There are 3 ways to turn a row about zero (a turn may also mirror it). The second row of each pair is the first, turned, with some noise. The first 27 pairs use one turn. New pairs use 2 turns, one after the other, and a turn may come again.
Some pairs, each with its turns in order after it:
[-26 -15   3 -17  16   8  -9 -12]
[ -6   2   5 -13 -14  -9 -35  -2] -> Non

[-12  -6  -2   1 -21  -2   0  -4]
[-10   5  -4 -13  -7  17  -4   4] -> Pige

[-6 12  3 -1  2 -6  6  3]
[-6 -8 -7 -4  3 -8 -6  1] -> Pige

[  8   4   7 -12   7  -5  -8 -20]
[  5  10 -13  -2  -7 -17  -1  15] -> bopim

[-12   5 -10  -4   7   4   4 -19]
[ -1  16  -9  -5  -1 -12   1  14] -> Pige

[  5   1   1   4 -10  -5   3 -17]
[-2 -6 -8 15  8 -7 -1  6] -> Non

[ 17 -26  14   6   5   0  -3   1]
[-26   5   9  -8 -14 -12   3  -3] -> bopim

[-5  4  6  0 -5 -2 -1  8]
[ 2  3 12  3  3  3  1 -2] -> Non

[ 26  -8   1 -11  -1  23  -2   5]
[  7 -24  -7   0 -24  11   9  -1] -> Non

[ -2  17  10   0   0   8 -10  -4]
[ 17  -4   6   6  -3 -10  -6   9] -> bopim

[10 -1 18  2  0 -4 20 -5]
[17 -4  0  7  3 -2  4 22] -> Non

[  7  10  -6  11 -21   3  -6  -9]
[11 16 17 -1  9  7  1 11] -> bopim

[-7  1 -7  5 -5 23  7  0]
[ -4 -19   6 -13   4  -9   4  -5] -> Non

[-11   2 -11   4  -2  15  -7  -6]
[-6 14  9 -5  2  0  0 15] -> Pige

[-12  -3 -16  15  15 -26   8  -1]
[-17   2 -16  11  29   2  -7  -7] -> bopim

[ 6 23 -8 -4  3 -8  7 21]
[ 15   9  -1  -9  14  16  13 -12] -> Non

[  1  12   4  -5 -21   3  -7  -3]
[-21  -6   3  -1 -13   6   4   4] -> Pige

[-5 12 -2 14 12 -6  4  0]
[ 0 -8  0  6 19 -7 -4  2] -> bopim

[-1 -1  5  8  6  9 -2 12]
[ 7 -8 13 -1  7  0 -4  3] -> Pige

[ 24  26   4 -17   2  18 -22  -1]
[ -1 -21 -10   7  -3  39  -6 -10] -> Non

[  2   0  -1  -6  -3  14 -15   1]
[-5  6 17  0 -7 -1  9  1] -> Pige

[  0  -1  11 -10   1   2  10  -1]
[ 2 -6 -5  0 -8 -5 13 -2] -> bopim

[ -1  13  26   0  -4 -10  -5   1]
[ 13   3   7  12  -3 -23   4  -8] -> bopim

[-4 21  1  7 -6  8  1 -7]
[ -3 -13   3   0  21   6  -1  -1] -> Non

[  1 -26   3 -15   9  12   9  10]
[ 26   8  11  -6 -12  -2 -11 -14] -> Pige

[-12 -26  -9   2  -5  -2  -9  -4]
[  9  19   2 -15   3  17   6  -5] -> Pige

[  0 -26   5  -5  11   6  -5   0]
[-21  -3  -5  -1 -20   0  -4   0] -> bopim

New pairs. What belongs after each?
[-9 -2 -1  1 -5 -2  3  5]
[ 5  2  1  3 -1  3  2 11] -> bopim Pige

[ -7   1   0   7  -2 -26  12  -6]
[  5   4 -14   6  19 -12  -4  14] -> bopim Pige

[ 2 -7  0  1 -4  6  0 10]
[ 2 -5  5  1 -7 -1  9  3] -> Pige Pige

[ 6  3 15 -7 -2  2 26  2]
[-12   0 -10  -2   5   4  27  -3] -> bopim bopim

[ -2   0   9  -2   3  -2 -12  -5]
[-11  -3  12  -1   2   4  -2  -3] -> Non Non

[  0   3  -2   1 -26   2   7   1]
[ -8   6  18 -15  -5   5   0   8] -> Pige Pige

[  1  14 -26  14  -6   9   5  -4]
[ -8 -10  14 -10  24  -8   1   8] -> Pige Pige

[-2  1  1  8  0 -3  4 -1]
[ 0 -5 -4  0  3 -5 -1 -5] -> Non bopim

[-20 -11  -1  12   7   0   7   1]
[  1   2  13  10  -2 -17   0 -15] -> Pige Pige

[-11   0  -1   8  12   8 -24  -8]
[-8 -7 18 -6 15 13 12 -6] -> bopim Pige

[  2  -6   4 -17 -18   1  -9 -24]
[-25 -13   4  11  -3   4 -19   3] -> bopim Pige

[-1 -1  8 -8 -4  5  1  3]
[ 3 -2  4 11 -5 -4 -2 -2] -> Pige Non

[ 2 -8 15  8 -1  5 10  1]
[  8  -8 -12 -12  -4   7  -6   3] -> bopim Pige

[  4   3   3  -3 -20   8  -6   2]
[ -4 -14   4   8 -15   0   0   1] -> bopim Pige

[ 14  -1   2 -14   2   2   1 -11]
[-1 -2 -2 12 13 -9 11  1] -> Pige Non

[-18  -7   3  -3   2  -4   3   1]
[  9   7  -2   4  -2 -13  -6  -5] -> Non bopim

[ -1  -6 -15   3 -17  -8  -7   2]
[ -4   5   6  -8  -4 -13   0  20] -> Pige Pige

[  1   4   5 -12  -2  -4 -19   0]
[10 17  6 -7  3 -3 -7  0] -> bopim bopim

[  5 -26  -4  -2  -9 -12   0   2]
[21 -6 -2 16  4 10  5 11] -> bopim bopim

[ -2   1   8 -14  10  11  -1   7]
[-5 18  1 -4 -7 10  4 -3] -> bopim bopim

[ 20 -13 -11  -8  -7  -4  -2   3]
[ 12  -9   1   1   8   5 -16 -16] -> bopim Non

[ 2 10  2 -5 -2 -6 -1 -4]
[-8 -4 -5 -7 -1  3  2  4] -> Non Non

[ -3  15  18  -9  17   3   5 -23]
[-16   4   2 -11 -25  18   5 -11] -> Non Non

[  3   4  -3   5   5  -2 -12 -22]
[ 12   4   1 -13  15  -5  13   0] -> Pige Non

[ 15  -7 -13  11  -8   0  -1   3]
[  9   2  -3  -4  11 -20   6   1] -> Non Non

[ 6 -6 -4  1 -7  0 -8  7]
[11  1  1  2 -8 -3 -1  5] -> bopim bopim

[ -4   0  -9 -13   3   2   4   1]
[-1 14  5  5 -5  1 -6 -1] -> bopim Pige

[ -2  12 -17   4   5  -8  -1  16]
[ -7  -2 -11  -7  -8  -7 -14  17] -> bopim bopim

[  5 -22   6  12  24 -13  -3  10]
[-15  -2  -6 -23   4 -17   7  19] -> Pige bopim

[  0  -1  -3 -15   0   2   0   4]
[ 1 -9 -7  6 -2 -4  2 -9] -> bopim Non

[-21   0   3 -19   0  10   0  -7]
[ -7 -11  -2   4  -4 -11  25  -6] -> bopim Non

[ -3   6  15  -6   9   4  26 -14]
[-10   3  -1 -24  -7  -8 -16 -15] -> Non bopim

[ -8  26   9 -13   1  -3   3 -20]
[-12   6   5 -25  21  -3   0 -11] -> bopim bopim

[-15   2  -2   5  -7   1   1 -15]
[ -6  -2   5 -11   5   3  17   7] -> bopim Non

[ 4  9  1 -2 17 -1  3 -4]
[  1  -2 -11   5  13   4   0  -7] -> Pige Pige

[ -4   3   3   2   1  21 -11   1]
[  4 -22   1  -7  -5   0  -2  -6] -> Pige Pige

[ -3   3   7   0   1   0 -19   6]
[ 7 -8 10 12 -8  1 -1  7] -> Non bopim

[-13   0  -2   4   0  16   2  26]
[  7   0  -8   3 -19 -12  21   1] -> Non bopim

[15  1  5  2 11  5 23 26]
[ 32 -16  -6   1 -10   5  12   0] -> Non Non

[-8 -8  9 18  2 26 -3  5]
[ 14 -14  13 -19  -5  19   5   1] -> bopim Pige

[ 6 -5  0  0  9 -4  8  1]
[ 7  0 -3  1  0  4  8 -9] -> Non Non

[-12 -16   7 -26 -14  -6  -1  10]
[-16  11  -7  10 -16  13  -4  20] -> bopim Pige

[  2   6   1  -2 -16   4   3   4]
[15 -3 -5  5 -1  6  2  5] -> Non Pige

[ -5   0  -6 -14  -1   3   3   2]
[  0 -10  -8   0  -4  -4   6  -7] -> bopim Non

[-7  4 17  3 -2 -3 14  8]
[-16   4  -1   6   6  -5  16   5] -> bopim bopim

